The first 9 rows are patterns. Each new row is the sum of 3 different patterns, raised or lowered, with some noise. Before adding, each is slid sideways (what falls off one end comes back at the other) and multiplied by a number that may be negative. Names go in the order of the patterns.
In the rows, zero is written as 128.
Known rows, each followed by the names of its patterns:
[129  98  95 121 143 147 104  98 152 109  96 154 100 108 103 102 102 103
  95 122 142 154 106 133 114 114 102 129] => (0)
[157 114 104 125 126 158 159 123  99 149 104 134 142 152 138 120 127 119
 108  99 149 131 103 103 147 155 106 101] => (4)
[127 113 112 144 150 104 113 112 161 123 159 125 155 131 101 157 160 157
 155 116 111 115 130 134 140  95 110 161] => (6)
[112  96 145 146 136  96 156 149 105 108 149 144 104 132  96 144 133 104
 154 155 119 111 107 126 157 133 107 112] => (8)
[ 97 153 153 101 104 133 101 113 154 136 131 156 120 103 108 138 134 134
 101 121 129 150  96  96 101  99 129 128] => (7)
[128 119  99 115  98 115 103 147  96 138 149 127 145 142 124 134 119 117
 100 146 109 145 157 139 110 111 133 154] => (2)
[111 139 151 118 121 158 148 157 109 104 104 140 117  99 123 157 143 133
 136 128 120 105 159 130 111 147 112 150] => (5)
[113 129 121 103 153 116 103 133 106 149  99 124 157 159 118 110 148 160
 152 113 108 158 143 147 117 115 109 149] => (1)
[112 136 128  96 134 158 161 160 110 152 118 156 155 145 113 160 123 137
 138 113 127 124 117 122 100 149 137 121] => (3)

New rows, each followed by the names of its patterns:
[153 143 122 139 146 120 152  58 165 161 136 172 146 147 136 123 123 120
 144  78 137 158 128 146 118  97 159 156] => (0) (2) (1)
[113  91  79 145 125  82 157 123  86  85  54  97 111 153  75 119  93 120
  76  94 116 114 137 130 137 108 119 160] => (4) (6) (3)
[151 156 154 117 120 164 133  94 133  97 176 152 126 120 143 103 102 137
 183 178 163 122 145 108 156 182 134 109] => (4) (6) (3)
[127 150 108 167 130 164 128 104 112 125 138  93 106 117 147 140 105 101
 124 146 125 138  91 135 115 109 166  94] => (2) (5) (1)
[125 168 139  93 108  98 176 136 150 112  97 114 164  89 106 129 146 140
 141 135 132 140 145  86 120 164 154 128] => (6) (7) (3)
[123 103 141 163 137 146 137 143 105 128 160 148  85  88 148 152  92 133
 141 131 109 108  87 153 140 130 147 140] => (4) (6) (3)
[130 162 127 157 155 101 160 141 138 122 126 145 148 109  95 124 149 161
 161 141 161 174 130 104 150 154 135 125] => (8) (5) (1)
[186 154 182 208 205 187 158 123 193 114 196 156 177 171 190 142 164 163
 157 203 163 140 170 208 200 146 158 183] => (0) (4) (3)
[138 162 115 144 164 136 155 124 118 156 155 102 124 127 133 138 146 145
 138 152 159 149 119 122 133 158 142 119] => (0) (4) (5)
[128 141 137 108 104 136 132 135 126  90 113 166 113 113 133 121 147 102
 121 101 159 129 135 121 103  74 132  80] => (0) (8) (3)
[137 137 133 119 122 158 148 167 158 137 161 110 142 164 164 138 125 156
 120 107  97 140 142 119 145 133 145 127] => (4) (2) (3)
[167 146  95 138 124 145 118 126 114 132 140 138 142  90 133 151  86 106
 136 160 104 111 153 105  90 108  90 155] => (4) (7) (5)
[144 140 131 117 182 167 130 154  67 179 164 110 106 183 203 116  76  96
 174 157 109 113 172 149 175 199 100 168] => (7) (5) (1)
[ 95 134 130  89 146 162 145 106 113 132 129 124 132 127 127 150 173 133
 115  93 139 108  77 158 131  87 125 128] => (7) (5) (3)
[ 87 107 134 143 126 130  90 111 130 162  87 102 151 133 103 116 134 121
 135 109 102 139  92  92 126 151 136 121] => (0) (8) (1)
[137 180 170 137 113 156 173 156 121 145 147 139 157 144 133 130 145 105
 155 127 113 181 158 118 133 128 142 104] => (4) (7) (1)
[168 128 149 127 113 129 166 163 111 104 108 173 119  79 141 147 119 144
 167 107 161 116 141 175  97 133 177 133] => (4) (8) (1)
[100 109 139 134 118 115 160 134 136  96 124  99 137 124 133 154 106  96
 101  78 149 152 136 109 134 147 146 119] => (4) (6) (3)
[198 176 131 163 187 180 139 159 181 202 117 181 176 157 153 144 146 159
 162 137 168 152 146 151 159 158 144 180] => (4) (6) (1)
[ 94 102 132 111 103 105 113 128 155 140 147  84 117 114 150  68 101 145
 142  66  84 133 109 141  96 110 154 103] => (0) (8) (7)
[168  85 100 144 148 140 111 100 100 131 101 112 174 182 114  87 132 113
 113 146 171 127 131 101 138 113 115 132] => (4) (8) (7)
[140 147 143  94  74 128 134 110 100 117 138 149  91  95 107 120 168 119
  98 155 161 120 123 147 105 101 132 100] => (6) (7) (3)
[160 149 145 114  96 132 162 100 148 154 141 132 117  88 119 138 135 148
 122 115 125 125 148 148 168 164 161  97] => (4) (2) (1)
[105  80 114 118  90 142 127 124 108 148 132 115 114 149 147  87 128  99
 124 147  91 150 138 107 103 100 118 149] => (4) (8) (1)
[ 91 142 131 151 130 122 152  99  86 110 144 156 108  97 117 146 141 125
 145 122 106 113 178  81  98 146 142  89] => (0) (4) (8)
[117 121 144 112 144 161 116 123 154 136 101 103 164 166  96  97 105 176
 166 181 143 169 171 110 156 142 141 150] => (6) (2) (5)
[163 168 170 195 183 153 140 173 153 170 143 173 215 174 152 180 113 160
 234 174 172 170 167 119 157 207 193 134] => (8) (7) (5)
[119  77  88 108  70  98  70  45 107 118  84 105  69 116  91  79 129 116
 123 117 119 126 101  81 102 102  65 114] => (6) (7) (1)
[168  97 149 130 135 139 112 123 165 155 145  84 136 104 136 119 126 131
 128 144 145 145 133 126 128 133 134 144] => (4) (5) (3)
[174 164 114 132 175 172 139 132 157 186 153 114 145 142 144 163 166 165
 173 146 152 189 128 153 163 170 182 126] => (0) (4) (1)
[164 161 170 207 138 194 171 159 173 165 181 193 216 204 195 161 182 224
 205 137 179 218 197 159 191 199 204 183] => (0) (4) (1)
[153 118  62  85 110 106 130 130 152 119  99 113 158 130 107  67 157 162
 103 144 126 107 134  54  71 139 149  82] => (4) (7) (3)
[ 95 106 136  62 119 152 150 137  88 137 113 119 134 102  93 111 114 125
 128  88  98  99 116  96  85 101 100  58] => (7) (2) (3)
[125  81 133 102 134 108 136 134 199  88 124 111  89 106 131 105 114  92
 126 139 148  79 101 171  92 108 201 129] => (0) (7) (3)
[162 142 104 132 155 156 143  78 132 187 143 180 180 137 134 169 195 117
 126 155 145 127 107 183 152 194 103 135] => (0) (6) (8)
[ 96 131 113 164 126 115 136 148 121 101 109 150 135 149 116 129 129 100
 130 152 141  93 125 146 111 132 149 142] => (8) (2) (1)
[154 136 170 107 144 132 116 101 163 160 104  88 115 187 142  83 155 102
 143 137 158 152 164 128 143 185 117 140] => (4) (5) (1)
[127 128  90 139 143 122 158 158 136 116  96 132 170 148 148 110 126  89
 176 181 143  85 194 143 110 122 143 161] => (4) (8) (3)
[147 143 128 104 124 107 143 135 113 150 119 138 136 110 163 116 144 110
 125 117 136 112 114 113 112 114 137  99] => (6) (5) (3)
[146 129  70 134 166 168 137 103 145 150 102  90 143 163 120 139 138  76
  90 132  66 123 140 127 131 127 141 139] => (7) (2) (3)
[ 99 116 159 153 157  78 161 180 151 176 188 139 147 128 156 103 134 152
 187 163 145 149 127 177 146 130 169  95] => (4) (8) (2)
[131 165 159 210 152 156 154 196 145 155 199 179 174 182 161 199 182 210
 165 155 170 197 188 203 194 142 145 163] => (8) (5) (3)
[115 121 140 142 161 120 118 128 154 160 122 107 146 131 117 133 122 133
 153 120 105 131 118 145 123 134 149 139] => (4) (1) (3)
[138 121 101 130 155 111 112 142 136 105  86 159 158  86 120 134 123  85
 126 136 135 129 153 120 163  76 108 109] => (4) (5) (3)
[144 110  82  90 115 143 109  71 113 104 131 115 116 143 148  92 136 125
  77 108 130 122 113 115 128 123 111 116] => (4) (7) (2)
[112 151 106 100 105 149 131 130 104 103 138 149 148 121 150 189 103 119
 141 128 112 160 165 132 123  90  98 135] => (7) (1) (3)
[144 142 113 112 138 129 113 119 153 125  93 135 140 141 141 117 109 136
  95 135 148 117 113  99 128 140 136 112] => (4) (6) (5)
[145 113 136 125 133 159 113 131 132 120 110 118 161 124 106 136 148 155
 134 154 150 162 146 146 144 101 148 140] => (7) (2) (3)
[159 143 106  73 119 139 114 163 132 123 112 165 131  75 104 155 168 149
  88 161 143 157  71 126  96 103  90 131] => (0) (6) (7)
[151  94 102 137 130 170 193 137  93 152 133 118 123 175 160 103 110 143
 128 146 133 122 146  92 120 181 118 120] => (0) (4) (8)
[117 122 163 168 144  99 118 180 180 158 133 104 138 155 144 115 150 135
 170 142 132 185 153 167 136 136 144  75] => (0) (8) (1)
[ 71 143 169 141 149 115 124 169 124 118 113 119 104 135 100 120 130 173
 139 174 140 139 134 179 111 122 126 149] => (0) (8) (2)
[152  89 144 101 124 120  93 124 129 116 104  99 133  90 123  72 109  99
 149  90 126 139 100 106  63 123 143 115] => (6) (5) (1)
[163 141 112 133 164 167 139 127 140 171 177 155 151 152 134 128 161 143
 120 136 147 112 124 136 120 160 151 133] => (7) (2) (1)
[149  89 136 161 129 106  72  98 166  99 146  72 128 121 126  82 133 125
 112 105  97 147 155 105 148  94 111 135] => (7) (1) (3)
[102 124 130 103  84 142 157 137 143 120 152 127 155 124 147 128 139 138
 136 151 139 134 119 127 130 126 136 128] => (6) (2) (3)
[139 138 100 148  92 166 178 113 139 133 105 179 136 149 109 136 134 157
 108 130  90 171 159 133 149 177 133 145] => (0) (2) (1)
[112 138 160  98  98 152 157 151 132 118 133 173 131 132 150 139 138 139
 144 123 126 174 172 124 138 180 126 188] => (8) (2) (1)
[111 140 145  91  92 154 121 114 115 142 152 125 104 114 147 103 145 118
 143 129  99 145 145 146 125 129 106  94] => (4) (6) (2)
[103 134 108 136  87 107 160 115  78 115 111 145 144 130 139 119 131 178
 164  83 139 153 159 108  91 161 154 127] => (4) (6) (3)
[137 164 158 155 144 139 130 128 150 171 144 118 150 162 157 160 110 149
 126 130 136 125 142 164 151 166 158 148] => (0) (4) (8)
[ 89  94  80  97  74 130 100 105  75  53  90 117  52 108  56 142  93  71
  91 112 104  57  33  61  98 111  61  87] => (4) (2) (1)
[138 121 174  99  97 128 120 150 168 110 187 144 113 114 156  99 123 156
 164 153 157 133 112 109 132 145 153 107] => (7) (5) (3)
[135  95 132 119 110 120 108 126 117 122 159  95 147  84  94 145 151 120
  95 101 149 152 130 136 189 136 152 101] => (7) (2) (1)
